There are 9 hidden switches. A switch that is on adds its own fixed numbers to the row, and there is some noise. The rows also spread widely along 9 directions, which tell nothing about the answers.
Known rows, each followed by its switches (1 for on, 0 for off):
[-12  13  28 -36  -2 -50  15  -7   1   5   5   3  12 -17  -8  -3 -17  12
 -16  18 -24  16 -47 -24 -20  23 -37 -12 -11   4  16   3  -7]	0 0 0 0 1 1 0 0 1
[  2   8   5   4  15 -27   5  29 -11   4   6  23 -21 -25 -18  -7   1  19
  20  49  14   1  13  -2  -6 -19 -27 -17 -21  29  -6  -9  -2]	1 0 0 0 1 1 1 0 0
[ -3   2  12  28  25 -22 -37  52   1  33   8  18 -17  -1   0  -6   5  10
  15  41  44 -55  -5   9 -16 -15 -24  -2   7 -15 -11   8   8]	0 1 0 1 0 1 0 1 0
[  1  15  34  -6 -24  -4  21  16  22  32  -4  25 -23  25  23   2 -11   1
  32  31 -29 -20 -21  21   9 -34  -2  25 -13   7   3   1 -16]	0 1 0 0 0 1 0 1 0
[-21  -2  35 -14  17  -6  12  -3  -8   5  14  -1 -34  -4 -25  -4  18   0
 -11  30  28  13 -17 -11  -7  13 -21 -31 -17  -3 -13   7   8]	0 0 0 0 0 1 1 0 0
[-16  -2  -2  -5  28 -41 -17  49 -18   7  14  15 -13 -14 -45 -14  14   6
  -6  42  44 -27  -1 -11 -26  10 -50 -37   3   9 -16  29  11]	0 1 0 1 0 1 1 0 1
[  5  16  -1 -36 -14 -35  15  26  16 -14 -13 -18   0  49 -25 -30 -23   3
  17 -23 -29 -19 -37  -9 -29  -2   7  24  33  -3  -1  12 -31]	0 1 0 0 1 1 1 0 0
[  6  16  63   9   6 -47 -10  21  12   3  15  17 -18 -11   8 -21   0  17
  13  52   5 -30 -26 -12  -2 -13 -37 -21 -10  -7  -5   7  26]	1 1 0 1 1 1 1 1 0
[ -1   4   5 -17   8   0  15  17  -6 -15  13   5 -33  -5 -26 -16   4   9
   0  15  25  13  14  16   4  -5  -5 -21 -23   7 -34  -2  -6]	0 1 0 0 1 0 0 0 0
[-15  -5 -13  26  34 -13 -18  23   6  27 -28  17 -20  -1 -10   0  20  16
   1  31  35  -4 -18 -31 -24   6 -36   9   6 -13  18   7  -4]	0 1 0 0 0 1 0 0 1
[ 26   0  14   8  -6  15   2  30  31 -33  -4  -7 -17  -7 -49 -21  10  22
 -16  -8  14 -20 -14  23  -4  -4   1 -51   6   9 -22 -17  -2]	0 0 0 0 1 1 1 1 0
[  7  14 -22   3   1 -14   6  32  19 -15 -16   7 -10 -38  -9  26 -17  11
  -2   2 -18   5 -13  11 -35  -1 -20   0 -10   2  29 -18 -28]	1 0 1 1 0 1 0 1 1
[ 11   7  42  18  11 -14 -11  24  29  -1  -4  12   1  25  15 -36  -4  11
  20  19  -2 -19 -13   0  -9 -14  -3   0   2 -11 -19  -4  18]	0 1 0 0 0 1 0 0 1
[-29   0  10  -8 -32   8  29  29  -8  40  -7  51 -49  14 -13  12   8  10
  39  60   9  -2  14  21  19 -39  -5   9 -27  39  -5  -1 -29]	0 0 1 0 1 1 1 1 1
[ -6  11  26  -1  -3 -62  -7  25  12  12 -16  16   1  -8  -1  -4  -9  -1
  13  43 -23 -37 -47 -33 -25  -1 -56  -3  17   0  36  21  13]	1 1 1 1 0 1 0 1 0
[ 17  19  27  16   2 -52  -7  22  29  -9 -21  12   5  -7   3 -20 -12  23
  10  25 -14 -25 -38 -24 -34   7 -37  -1  17 -14  17   9   8]	0 1 0 1 0 1 1 1 1
[  9  10  10  32  40 -44 -28  18  11   0 -28   0  -1  10  16 -37  -5  26
  21  15  24  -8 -23 -40 -38   8 -17  17  25 -35  -1  -6   7]	0 1 0 0 1 1 0 0 0
[  8  16  21  10   6 -33   4  10  15 -21 -27   0  -8  25   4 -35 -16  27
  34   6  -1  19  -7 -23 -32   3  10  27  13 -17 -10 -11 -12]	0 0 0 0 1 1 1 0 1
[ -9  22 -17  -1  12 -29   0  31   0  22  -7  13 -23 -11  20  33 -22   8
  18  22  -2  -1 -10   3 -30 -11 -17  49 -17 -18  24   0 -39]	1 1 0 1 0 1 0 1 1
[  9  15  -3   5 -16  -6  13  36  18   3 -16  25 -19  19   8 -10 -20  18
  33  12 -17 -12  -1  23 -10 -30  12  23  -7   5  -7 -12 -34]	0 1 1 0 1 1 1 1 1
[ -4  14  13 -16 -23 -39  19  29  -1 -15 -20  18  -7  29  -5 -28 -29  11
  42  22 -17   2   7   2 -20 -13  12  23   6   6 -20  -1 -20]	0 0 1 0 1 1 0 1 1
[ -6   3  23 -35 -33 -31   7   9  19  44  13   4  14   9  -3  19 -22   0
   1   6 -44 -47 -48  18  -4 -13 -15  21   9   8  30   6 -24]	0 0 0 0 0 0 0 1 0
[ -6  14 -13 -25  -1 -65   3  37  -7  32  -7  22  10  -3 -14  -2 -17   7
  19  38 -29 -29 -33 -25 -18 -18 -50  15   9  31  33  18 -18]	1 1 0 0 1 1 0 0 0
[-13  -2 -17  -3 -17 -24  12  30   1   4 -40  29 -16  -4 -40  -4   5  15
  13  34   4  -2 -11 -18 -13  -5 -31  -9  10  29  18   4 -20]	0 0 1 0 1 1 0 1 1

New rows. What belongs after each?
[  9  15  11 -32 -29 -27  35  21  12  -3  -4  11 -11   9 -28  -7 -14   0
   7  20 -35 -19 -28   7  -9 -12 -22 -11  -2  26   4  18 -20]	0 1 0 0 0 1 1 1 0
[ -7  -7  26   7   6 -23 -18  17  32  23 -13  -2   7  16 -14   0   9  12
  -1  11 -13 -34 -56 -26 -19  -1 -28   8  26  -3  36   5   5]	1 0 0 0 0 1 1 0 1
[  2  -2  -2  18  29  14  -8  21   9 -24 -18 -24 -38  10 -20  -1   9   6
   0  -9  40  11   0   1 -26   6  19   6   2 -34 -17 -15 -12]	1 0 0 0 0 1 0 1 0
[ 14  22  -9 -17   6 -49  16   7  16 -10 -16 -13   2 -13  -2  15 -26   7
  -6  -8 -41  -4 -53 -19 -41   9 -25  22   5 -14  38   6 -32]	1 1 0 0 0 1 1 1 0
[ 15  18  45  14  -3 -53   5  -8  30  -3 -19  18  -9 -35   4 -11   2  24
   0  44 -16 -14 -46 -38 -18  10 -63 -20   7  -7  33   9  21]	0 1 0 1 0 0 1 1 0
[  5   6  22  26  14   3   4  -4  27 -13 -38  -8 -38  15   0 -10  14  14
   4   6  18   8 -37 -27 -21  11  -6  11  11 -37   9  -2  -6]	0 1 0 0 0 1 1 1 0
[-11  -3  51  -2   5 -30 -12  22  11   8   2  -1  -9  46 -13 -31   4   3
   7  20  17 -36 -33 -11 -13   1  -6   0  17 -27 -22  25  14]	0 1 0 0 0 1 1 1 1
[-13  -2 -34 -13  18   3   3  17  12  30  -3   3 -12 -29 -21  37   6   7
 -38  -2   1   1 -45   1 -20  13 -41  -6 -14   3  36   1 -33]	0 1 0 0 0 1 0 0 1
[ 21  26  16  12 -14 -52  18  10  19 -42 -39  11  -8  -2  -3 -27 -22  26
  41  20 -17  15   9 -21 -38   4  -9  23  16  -6   1  -2 -10]	0 0 0 1 0 0 1 1 1
[ -6  -3  -1  22   7  -3  -7  39  12  20 -16  24 -26  18  -5  -6   5  12
  21  28  17 -26  -5   6 -14 -19  -6  11   4  -5  -5   2 -11]	0 1 1 0 0 1 1 1 1
[  4  24   4 -10  -7 -10  25  -1  13  -2  -8   6 -36 -22  12  19 -14   7
   8  12 -11  19 -10  10 -15  -1 -13  20 -22 -14  14  -5 -30]	0 1 0 1 0 0 0 1 0
[ 16   6  -1  23  21 -14 -15  21  10  15   4   8 -18 -19   9  -2  -7  30
   3  12  22 -23  -5  18 -12 -13  -6   8  -9 -20  -5 -18 -17]	0 1 0 0 1 0 1 1 0
[ -8  11  60   3  -4 -38 -11  12  25  26   9  22  10  -5  13  -9  -3  13
  10  41 -17 -25 -37 -13  -9  -2 -39 -10   1   3  16   3  23]	0 0 0 1 0 1 0 0 1
[-20  12  47   4  26 -19  -8  -8   7  18   7  -4 -35  10  23   0   5   5
   5  21  22   2 -40 -24 -23  15 -18  14  -6 -43   5   8   5]	0 1 0 1 0 1 1 0 0
[-19  -4  50   0  -6 -28  -4  16   7 -11   1   2 -26  17 -17 -17   8   2
  15  32  18 -16  -8 -10 -14   1 -11  -7   7 -15 -11  13  20]	1 0 1 1 0 0 1 1 1
[-23   4 -38  -8   4 -22  24  27 -24  16 -32  21 -46   4 -26  14   1  -1
  24  36  19   8   1 -13 -27  -5 -23  22  -1   8  11  20 -41]	0 1 1 0 0 1 1 1 0
[ -2   0  -7   6  -6   0  -1  21  22  46 -11  20 -24 -12 -12  23  12  22
  -9  23   0 -35 -48   3   3 -16 -35  -2  -1  11  36  -2 -28]	0 1 0 0 1 1 1 1 0
[ 33  34 -12  25  11 -32   6  29  20 -14 -20  16 -13 -34  18   1 -27  26
  24  17 -14  -2  -3   5 -39  -9 -20  15  -6  -7  12 -15 -26]	0 1 0 1 0 1 1 1 0
[  8   7  12  -4   4   1  -5  25  18   6  26  -3 -16 -37 -22  21  -2  11
 -24   2   9 -26 -26  33 -16   2 -17 -33 -13  -2   2 -10 -12]	0 0 0 1 0 1 1 1 0
[ 14  11 -10  25  15  16  13   6  36 -18 -51  -4 -32   9  -1 -10  11  12
  13  -6   1  23 -23 -22 -22   3  -5  13  11 -14  18 -15 -17]	0 1 0 0 0 1 0 0 0
[ 16  12  30  19  13   7  -3  29  23 -37   4   1 -28  -8  -1 -23  -2   5
   2   7  18  -7   0  24 -16  -2   2 -33 -10 -21 -31 -13  12]	0 1 1 1 0 1 0 1 0
[ 19   9   1   0  14  -8  17  26  11 -44   1  -2 -22 -30 -28  -5  -3   4
 -17  10  -2   4  -8  12 -17   0 -21 -48 -21   3 -12  -6   1]	1 1 1 0 0 1 1 1 0
[ 18  17 -19  -8   4   0  28  29   8 -25   4   5 -26 -31 -11  16 -17   3
  -4   6 -19   9  -1  32 -17 -15  -9 -18 -32  13  -2 -12 -28]	1 1 1 0 0 1 1 1 0
[ 26  16 -25 -15 -14 -12   4  34  37 -15  -7 -16   4 -13 -27  10 -22   7
 -15 -34 -28 -34 -33  27 -29   1 -12   1  19  -3  21  -4 -33]	0 1 0 1 0 0 0 1 0
[ 27   7  31   1  15 -50 -11  34  10 -45  10 -16  10   9 -19 -48 -17   4
   6   7   1 -31   1   3 -22  -3  -6 -20  14 -17 -39   8  27]	1 1 0 0 0 0 0 1 0
[-12   3 -22 -11  12 -10  11   1  13  -5 -40 -19 -38  10 -34   7  16   7
 -11  -7   6  18 -55 -47 -26  17 -26  16  19 -13  40   9 -30]	1 1 0 0 1 1 1 0 0
[ 16  12  48 -13   8 -37 -11   7  15 -10  34 -24  20   2  18 -16 -37   8
  -6 -16 -13 -26 -21  27 -24   8  17   4  -1 -39 -27 -14   2]	0 0 0 0 0 0 0 1 0
[ -2   2  27  13  -6  11   0  20  20  18 -11  11 -31  34  -4 -19  10  17
  34  18  13 -15  -8   4   2 -25  13  12   8   5 -11 -14 -10]	0 0 0 0 1 1 1 0 0
[  5   3 -24   5  15   9  15  28  20 -32 -35  -8 -34  14 -42  -8  14   5
   4  -5  10  20  -7 -14 -25   0  -6   1   7   3   3   4 -21]	1 1 0 0 0 1 1 0 1
[ -4  14  -3 -14 -10  -2  17  26  14  22   7  26 -23 -39 -14  35  -1   7
 -19  28  -9  -8 -26  23  -2  -5 -44 -19 -32  20  22   3 -23]	0 1 0 1 0 1 0 1 1
[-33  -7  15  -1  -9  -9  12  -4   8  29 -33  19 -42   2 -13  25  21  14
   3  39   7   9 -44 -34  -4  -1 -31  14  -4  -1  45   5 -17]	1 0 1 0 1 1 1 1 1
[-11  10   1 -17 -30 -16  15  36   8  25 -13  10 -28  30 -26   8  -6   1
  36  18  -6 -33 -14  10 -15 -19  -1  29  21  14  11  14 -37]	0 0 0 1 0 1 1 1 0
[ -2   1   3   0  17  10 -13  27  16   5   1 -21 -26  49  -9 -19   0  10
  11 -25  27 -20 -19  11 -18  -7  28  24  17 -32 -22  -7 -26]	0 1 0 0 1 1 1 0 0
[  6   6  10   6  -2 -23   3  21  17  18  -6  19   1 -23 -13  10  -5  20
  -4  25 -11 -19 -26   3 -16  -5 -31 -10  -7  12  18  -5 -11]	0 0 0 0 0 1 1 1 1
[-21  13  15 -20 -17 -37  11  21  -4  16 -18   8 -27  42 -17 -17  -6   7
  48  24   3  -7 -14 -24 -21  -7  -5  35  26   5   5  15 -25]	0 0 0 1 1 1 1 0 0
[ 28  13  -4  36  46 -20 -26  25  27  -6 -11  -5  10 -19  15 -17 -11  23
  -2  -5   6 -14 -21  -6 -37   4 -17  -3   9 -27   3 -22   2]	0 1 0 0 0 1 0 0 0
[-26   5   5 -36 -11 -16  31  -7  -2  18 -14   6 -37 -12 -26  23   8   1
 -22  26   1  15 -55 -24  -1  16 -43  -8 -15   2  28  18 -25]	0 1 0 0 1 1 0 1 0
[-15  13  14 -17  -8   4  22  15  10 -15 -11   9 -44  11 -22  -9   9   7
   8  18  14  26  -8  -3  -2   3 -12  -7 -15   3 -12   5 -14]	0 1 0 1 1 1 0 0 1
[-16  -3  14 -15  10 -24 -25  38   5   3  28 -14   9  -2 -20   2 -17  -2
 -23 -11  14 -40 -29  24 -34  17  -6 -17   9 -26 -11   4  -6]	0 0 1 1 0 1 0 1 1
[-18   4   0  -8  25 -28  -3   9 -20   4  12   6 -13 -41  -2  15 -16  17
 -22  18  25  17 -12   4 -27  21 -18 -14 -31 -21  -7 -11 -16]	0 0 1 0 1 1 0 1 1
[-12   4  29   6   3 -33 -19  25  11  17  -1   4 -21  43  13 -32  -6  11
  41  13  15 -38 -13  -7 -19 -13   6  34  29 -27  -8   5   0]	0 1 1 1 1 0 1 0 0
[ -6 -11  16  22  -9  12   3  16  25  26 -30  20 -37   3 -33   7  35  14
   4  36  18 -23 -28 -12   3 -13 -28 -17  11  18  22   3  -3]	0 0 0 0 0 1 1 1 0
[  4  19   2 -41   1 -17  24  29  -5 -13  29   0 -13 -10 -17  -3 -19  -2
  -3   9 -17   6  -6  26  -2 -14  -9 -19 -33  20 -20  -2 -18]	1 1 0 0 1 1 0 0 0
[ -8   4 -21 -19  -8  15  27   1  12 -15  -9   0 -24 -15 -13  14  -8  13
  -9 -18  -7  38  -1  21 -13   5   7   3 -20   5   3 -25 -40]	0 0 1 0 1 0 0 0 1
[ 14  12   5  -1 -20 -17   0  42  20   2  -7  10   3  23   5 -19 -31  12
  34  -3 -23 -34  -3  32 -16 -29  22  19  12   5 -12 -22 -25]	0 0 1 0 1 1 0 1 0
[-11  -3   4  32  45 -15 -34  20   0  55  18  23   1 -45  32  22  -3  18
  -3  34  20 -22 -17   7 -23  -6 -32  -6 -20 -14  19 -26  -1]	0 0 1 0 0 1 0 0 0
[ -3  17  38   6  27 -14  -1  -3  17  -7  13  -1 -18 -22  35   0 -10   6
  -7   7  -2  14 -32  -2 -25  14 -17 -10 -22 -37   2 -14   8]	0 1 1 1 0 1 0 0 0
[ 14   7   5  -5  -3 -17   3  27  21 -16 -15  -8  -4  42 -13 -36 -11   1
  29  -9  -9 -18  -1   5 -20 -12  13  22  27  -6 -17   3  -8]	0 1 0 0 0 0 0 0 0
[ -1   2  11  27  22 -17 -27  50  23   4  -4  19  -8   1  -1 -15   6   7
  15  29  11 -33  -9  -2 -18 -15 -29 -10   7  -2   4  -1  19]	1 1 1 1 0 1 0 0 1
[ -6  16   6 -10  17 -17  24  -3   4 -32 -24  -3 -34  -1  -4  -6  -3  12
   3  10   2  56 -14 -29 -18  13 -12  11 -24 -14   2  -5 -15]	1 1 0 0 1 1 0 0 1
[-31  -4 -15 -38   4 -19   0  38 -18  41  17   8 -12  16 -33   9  -1  -1
  -7  15  16 -21 -22   9  -6  -6 -19   6  -7  11  -2  19 -29]	0 1 0 0 1 1 0 0 1
[  3   0  12  -2  -2  -6   3  13  23   0  -7   2 -12   3 -14  -3   0  10
 -11   4   0 -13 -22   8  -7   1 -13  -1  -3 -11   1   2  -5]	0 1 0 0 0 0 0 1 1
[-29   3  11 -22 -24 -31   0  30  -7  72  11  29  -6  15  12  20 -21   3
  26  35 -18 -47 -29  17  -1 -30 -11  33  -1  13  21   0 -32]	0 0 1 0 1 1 0 1 0
[ -1  17   0   4  -5 -25  15  17   4  20 -23  35 -22 -11   9   4 -10  23
  21  45  -5   9 -11  -8  -5 -15 -27  20 -20   9  13  -2 -24]	0 1 0 0 1 1 0 1 1
[  4  20   4 -18  -6 -13  26  12   9 -25  -6  -2 -27 -38 -25  21  -6   3
  -9  14 -14  19 -18   2 -19   7 -28 -20 -20   9  16  -3 -19]	1 0 0 1 0 1 0 1 0
[ -8  20  18 -15  -9 -45  13  11  15  10 -15   7  -8  20  11 -10 -19  -1
  29  16 -33 -12 -42 -25 -34   1 -24  24  20  -6  28  14 -13]	0 1 1 1 0 1 1 0 0
[ 27  14   4  26  25  -8   1  13  30 -33 -24   3 -14 -18  -2 -25  -1  35
  -2  -1   5  21 -15 -12 -24   5 -13 -16  -7 -13  -5 -21  -4]	0 1 0 0 1 1 1 0 1
[  8  10  15  -7  -9 -35  -2  46   0 -27  18  12 -10 -11 -23 -19 -19  15
  21  21   3 -21  26  30 -13 -18  -1 -15  -8  11 -30  -7  -2]	1 0 1 1 1 0 1 1 1
[-10   6  10  30  45 -32 -32  29   0  30   3  18 -16 -16  13  -1   4  22
   9  38  40 -18 -10 -18 -32   5 -35   8  -3 -26   4   4   4]	0 1 0 1 0 1 1 0 1
[  3  -7  14  37  28  12 -26  27  31  30 -15  10 -18  12   2  -9  21  15
   6  18  23 -33 -27  -7  -7 -15 -19  -3  13 -12   9  -7   9]	0 1 0 0 0 1 0 0 0
[-20  -6  26  -6   2  15  -5   8  22  41  12   8 -25  -5  -6  24  17  12
 -34  14  17 -21 -55  11  13  -1 -24 -14 -22 -14  15   0  -9]	0 1 0 0 1 1 0 1 1
[ 28   8   0   1  -5   8  13  28  32 -37 -16  -6 -22  -1 -41 -20   4  18
 -13 -12   2 -11 -22  13  -8  -4  -3 -36   6   6 -13  -8 -13]	0 1 0 0 1 1 1 1 0
[-27   2  14 -16 -32 -25  28   9   9  26 -32  36 -22  20 -17  -7   7  12
  31  46 -23   3 -28 -29  -2 -13 -31  10   7  36  30   9 -16]	0 0 1 0 1 1 1 0 1
[-20  -3  -1  23  19  -6   2  10  -7  13 -35  21 -41 -12 -14  10  21  17
   9  46  42  24   1 -25 -16   8 -25   6 -12  -9   7   0 -12]	0 0 0 0 0 1 0 1 1
[ 13   5  -5  -4  -3  10  33  -4  20 -36 -22  -5 -30 -21 -40  -4  13  14
  -7  -2  -2  33  -3  -4 -15  11 -13 -26  -6  17   3 -12 -14]	0 0 0 0 0 0 1 0 0
[ 13   4  28  46  32 -22 -31  13  27  39  -7  22   0 -36  28   5   7  26
 -11  39  10 -36 -46 -13 -13  -6 -48 -14  -6 -20  26 -10  17]	0 1 0 0 0 1 0 1 0
[ -2  19 -13 -21   3 -19   7  39  -2   1   6  -2 -26  16 -15  -8 -16   8
  22   0   8 -11  -5  13 -24  -8   2  19   5  -2 -10   4 -36]	0 1 0 1 1 1 1 0 0
[ 16   4  24  24   1 -12 -15  37  21   9  -4  12 -13   9  -8 -14   0  24
  24  23   7 -40  -8  11  -2 -31   1   0   6   5  -7 -16  -1]	1 0 0 0 1 1 1 1 0
[ 15   3 -27  12 -18  -5  15  42  31 -20 -57   7 -22  32 -37 -23   4   7
  29  -1 -14 -23 -16  -9 -27 -16  -5  10  40  13  13   6 -26]	0 1 1 0 0 1 1 1 0
[  4   4 -26  -2  -4  -9   3  35   9  31  -1  22  -8 -13  -7  22 -11  13
   3  14  -5 -24  -2  30  -8 -21 -15  19 -12  10  12  -2 -33]	0 1 0 0 0 0 0 1 1
[  6   9 -27  23  23 -18  -5  36  16 -23 -49   6 -22   0 -29 -19  10  16
  16  12  25   9  -3 -33 -42  12 -30   4  25  -6  10   6 -11]	0 1 0 1 0 1 0 0 1
[  4  11  18 -14  12 -36   0  36  -6 -20  16   5   1  10  -8 -41 -22   5
  13  12   1 -13   1  10 -18  -6  -4 -23  -3   0 -39   1   7]	0 1 1 0 1 1 0 0 0
[ 14  -2   0  11   4 -31 -10  32  29 -26 -39  -7   2  42 -37 -48   5  15
  20  -4   4 -26 -13 -26 -30   2  -8  10  48  -6  -3  13   4]	0 1 0 0 0 0 1 0 1
[-20   8   0  -2 -16 -11   5  22  18  41 -18  28 -32   4   8  23  -2  16
  16  28  -6 -20 -38  -2 -10 -14 -24  27   0  -2  36   3 -33]	0 1 1 1 1 1 1 1 1
[ -4  25 -20 -46  -6 -28  40  32 -17 -41   5  -3 -29   7 -31 -12 -27 -11
  22  -1 -11  24  14  15 -36   4   2  -3  -7  13 -25  15 -35]	0 1 1 1 0 1 1 0 0
[-19   0 -41 -14  18  22   7  27   6  21  -2 -10 -33   7  -7  36  -1 -11
  -5 -17   2   1 -20  21 -20  -8   5  25 -13  -9  19  -7 -45]	1 1 1 0 0 1 0 0 0
[ -1   0  35  -4  16 -23 -24  22  13  31  32  -6   8  28  21 -17 -16   2
  10   1   1 -47 -19  22  -9 -14   8  19   5 -27 -17   0   6]	0 1 0 0 0 0 0 0 0
[ 27  19  28  -7 -33   3  33  12  39 -28 -19   5  -9  11  -7 -15 -18   7
  18  -1 -44   1 -16  20  -5 -16  11  -4  -1  17  -3 -15 -15]	0 0 0 0 0 1 0 1 0
[  4   8  13  12  38   8  10  -6  10 -32 -12 -11 -36 -18  -7 -11  13   9
 -16   6  29  42 -13 -15 -21  23 -14 -24 -20 -28 -15 -11   4]	0 1 0 0 0 1 0 0 0
[ 18  19   9   2   9  -2   6  22  18  -6   5  -3 -12   0  13  -1 -23   8
   4  -5  -7  -8 -11  30 -17 -10   8   7 -15 -18 -14 -15 -20]	0 1 0 0 0 1 0 1 0
[-14  -4  -4  16  29 -13 -24   8   7  54  10   5 -15 -14  19  35   0  19
 -15   9  27 -27 -31   7 -19   1 -16  33 -11 -41  22  -3 -24]	0 1 0 0 0 0 1 1 1
[-18   3  15 -16  -6   3  26  -1  14  18 -20  10 -34  10 -17   6  17  -4
   0  26  -7  12 -39 -21   0   1 -32  -3  -7  10  23  13 -10]	0 1 0 0 0 1 0 0 0
[-12  -5 -18 -10  29 -22 -11  23 -10   6   1 -11 -25   1 -28   0   7   6
  -6   7  34  -5  -9 -11 -17   4 -17   7   2 -13  -1   6 -13]	1 1 0 0 1 0 0 0 0
